There are 5 ways to turn a row about zero (a turn may also mirror it). The second row of each pair is the first, turned, with some noise.
Some pairs, each with its turn after it:
[21.5 26.7 10.1  1.2]
[ 12.0 -13.6 -20.7 -23.3] => Z_797

[  8.2 -11.2  15.6  -7.6]
[ -7.1  10.8 -13.1  11.0] => Z_252

[-28.6  35.6  -9.7 -26.8]
[ 15.9 -39.1 -17.9 -27.5] => Z_252

[-28.5  20.2 -10.5   5.1]
[ -7.4 -22.9  19.0  20.0] => Z_952

[14.0 11.2 29.4 27.7]
[ 33.2   4.6   4.6 -27.8] => Z_797

[21.4 36.4 -9.6  8.1]
[32.4  3.9 27.8  7.9] => Z_952

[ 19.0  37.2 -31.0  -2.2]
[-1.4 22.5 19.9 42.5] => Z_214

[-12.0  24.9  22.3   0.4]
[  8.1  23.1 -19.3 -18.4] => Z_797

[ 26.0  10.8 -36.5  16.2]
[ 16.5 -39.4 -11.3  19.9] => Z_797

[-23.9 -17.5 -32.2  20.8]
[-13.3 -46.4  -5.4   4.3] => Z_552

[  2.3  13.0 -36.6   0.0]
[-7.8  9.3 36.7  5.4] => Z_952

[ 19.0 -24.3 -12.6   3.9]
[ 22.4 -19.8  13.1   1.5] => Z_214

[ 3.6 24.0 17.7 30.2]
[31.6 -5.6 -3.7 27.5] => Z_952

[ -2.6 -20.5 -27.4 -28.8]
[ 34.6  -2.7 -21.5  16.9] => Z_214

[-9.3 -8.7 10.5  9.3]
[ -0.5  -2.7  -1.3 -18.1] => Z_214

[ 37.3 -26.1  35.0   6.3]
[-22.9  40.9 -29.1 -23.0] => Z_552

[ -9.5  24.2 -18.0  14.4]
[  3.0 -19.8  21.6 -18.0] => Z_252

[ 5.5 20.9 16.0 15.4]
[-21.6 -20.5   8.2   4.8] => Z_252

[-12.2 -25.4  25.9  -4.8]
[ -3.4   3.1  -2.1 -38.5] => Z_552

[-22.1  36.4  -2.1  19.7]
[ 40.6 -17.4  -8.0  16.4] => Z_552

[  4.7  14.2 -25.5   2.8]
[-0.9 -9.5  4.7 28.8] => Z_552

[  9.5  26.1  -3.2 -15.2]
[-13.9 -13.3 -10.3 -24.3] => Z_252

[  6.6   6.8   8.5 -18.0]
[-11.0  -8.2 -11.5  11.2] => Z_214

[-20.4 -18.7 -36.2 -34.1]
[-47.2  -1.7  22.0 -22.1] => Z_952

[-26.0  -0.8   9.7 -36.8]
[-37.4  24.8 -10.7  -3.3] => Z_797

New pairs. What belongs after each?
[-24.3 -17.5 -21.2  -6.4]
[-15.3  11.4   6.7  30.1] => Z_797

[10.2 12.3 11.2 25.6]
[23.4  5.3 -5.4 19.8] => Z_952

[-21.2 -34.1  37.0  29.0]
[  2.9 -12.2 -36.6 -48.6] => Z_552

[-21.9  -2.9 -16.9  30.1]
[ 16.4  28.5  15.5 -21.3] => Z_214

[ 23.5  -7.1 -15.2   1.4]
[ -0.4 -28.9   5.4   4.5] => Z_797

[-24.0  21.2  17.5 -35.8]
[-23.6  11.7 -43.8   8.0] => Z_214

[  7.3  12.7 -17.0 -10.2]
[ 3.6  3.6 22.5 -9.0] => Z_952

[  4.0  22.3  34.0 -27.8]
[-40.1 -10.6 -23.0  12.4] => Z_214

[  8.4  -1.8  19.7 -20.9]
[-15.1 -21.0 -16.6   5.7] => Z_214

[ 35.1 -28.7   4.5  -0.2]
[-16.9  42.4  -4.0   6.7] => Z_252

[ 16.0  26.6 -14.3 -32.7]
[ -6.4   3.1 -11.8  44.4] => Z_214

[-18.7   1.8 -28.9   5.2]
[ -2.0 -31.4  10.1  12.3] => Z_552

[  5.7  37.2 -32.2 -36.2]
[ -0.2 -13.6 -16.2 -57.1] => Z_252

[ 32.1  19.8  -0.9 -31.0]
[-15.8 -16.8  -4.8  42.8] => Z_214

[-19.8  37.0  27.3 -14.2]
[47.5 12.8 13.8 -6.5] => Z_552

[  9.4  30.0  -8.7 -30.2]
[ 16.1 -14.2  31.5 -25.5] => Z_952

[ 6.6 23.2 17.2 -9.4]
[ 22.9 -17.7   2.7  -8.7] => Z_952

[-20.0 -17.9 -31.1  22.3]
[ 37.2  20.3  11.6 -15.9] => Z_214

[ 12.0 -32.5  22.4  -2.4]
[ -1.5  14.1 -35.0 -15.0] => Z_952

[ 26.0  24.0  21.7 -15.8]
[ 37.1  -7.7   2.0 -23.1] => Z_952

[  9.3 -22.7  -1.5  17.0]
[ -5.5  23.9 -15.8   7.6] => Z_952

[ -4.4   8.4 -20.7 -16.4]
[-9.9 -3.2 23.5 -8.5] => Z_952

[-29.7  28.6 -19.8 -13.1]
[ 22.7 -34.5  -2.2 -25.1] => Z_252

[-20.8  -2.6   7.9  -4.4]
[ 14.8 -10.8  -8.2  10.6] => Z_252

[-37.2   6.9  36.1   0.4]
[ -2.4 -43.5 -25.7  10.9] => Z_952

[ -1.0   1.6 -25.3 -10.9]
[18.3  8.5 -2.7 17.6] => Z_214

[  9.6   3.9  15.8 -33.3]
[-13.6 -18.5 -24.4  18.1] => Z_214

[-14.6  -8.0 -10.0 -12.3]
[-17.9   6.5   1.0  15.0] => Z_797

[24.8 29.6 20.0 35.7]
[ 24.2  22.3 -42.2  20.8] => Z_552

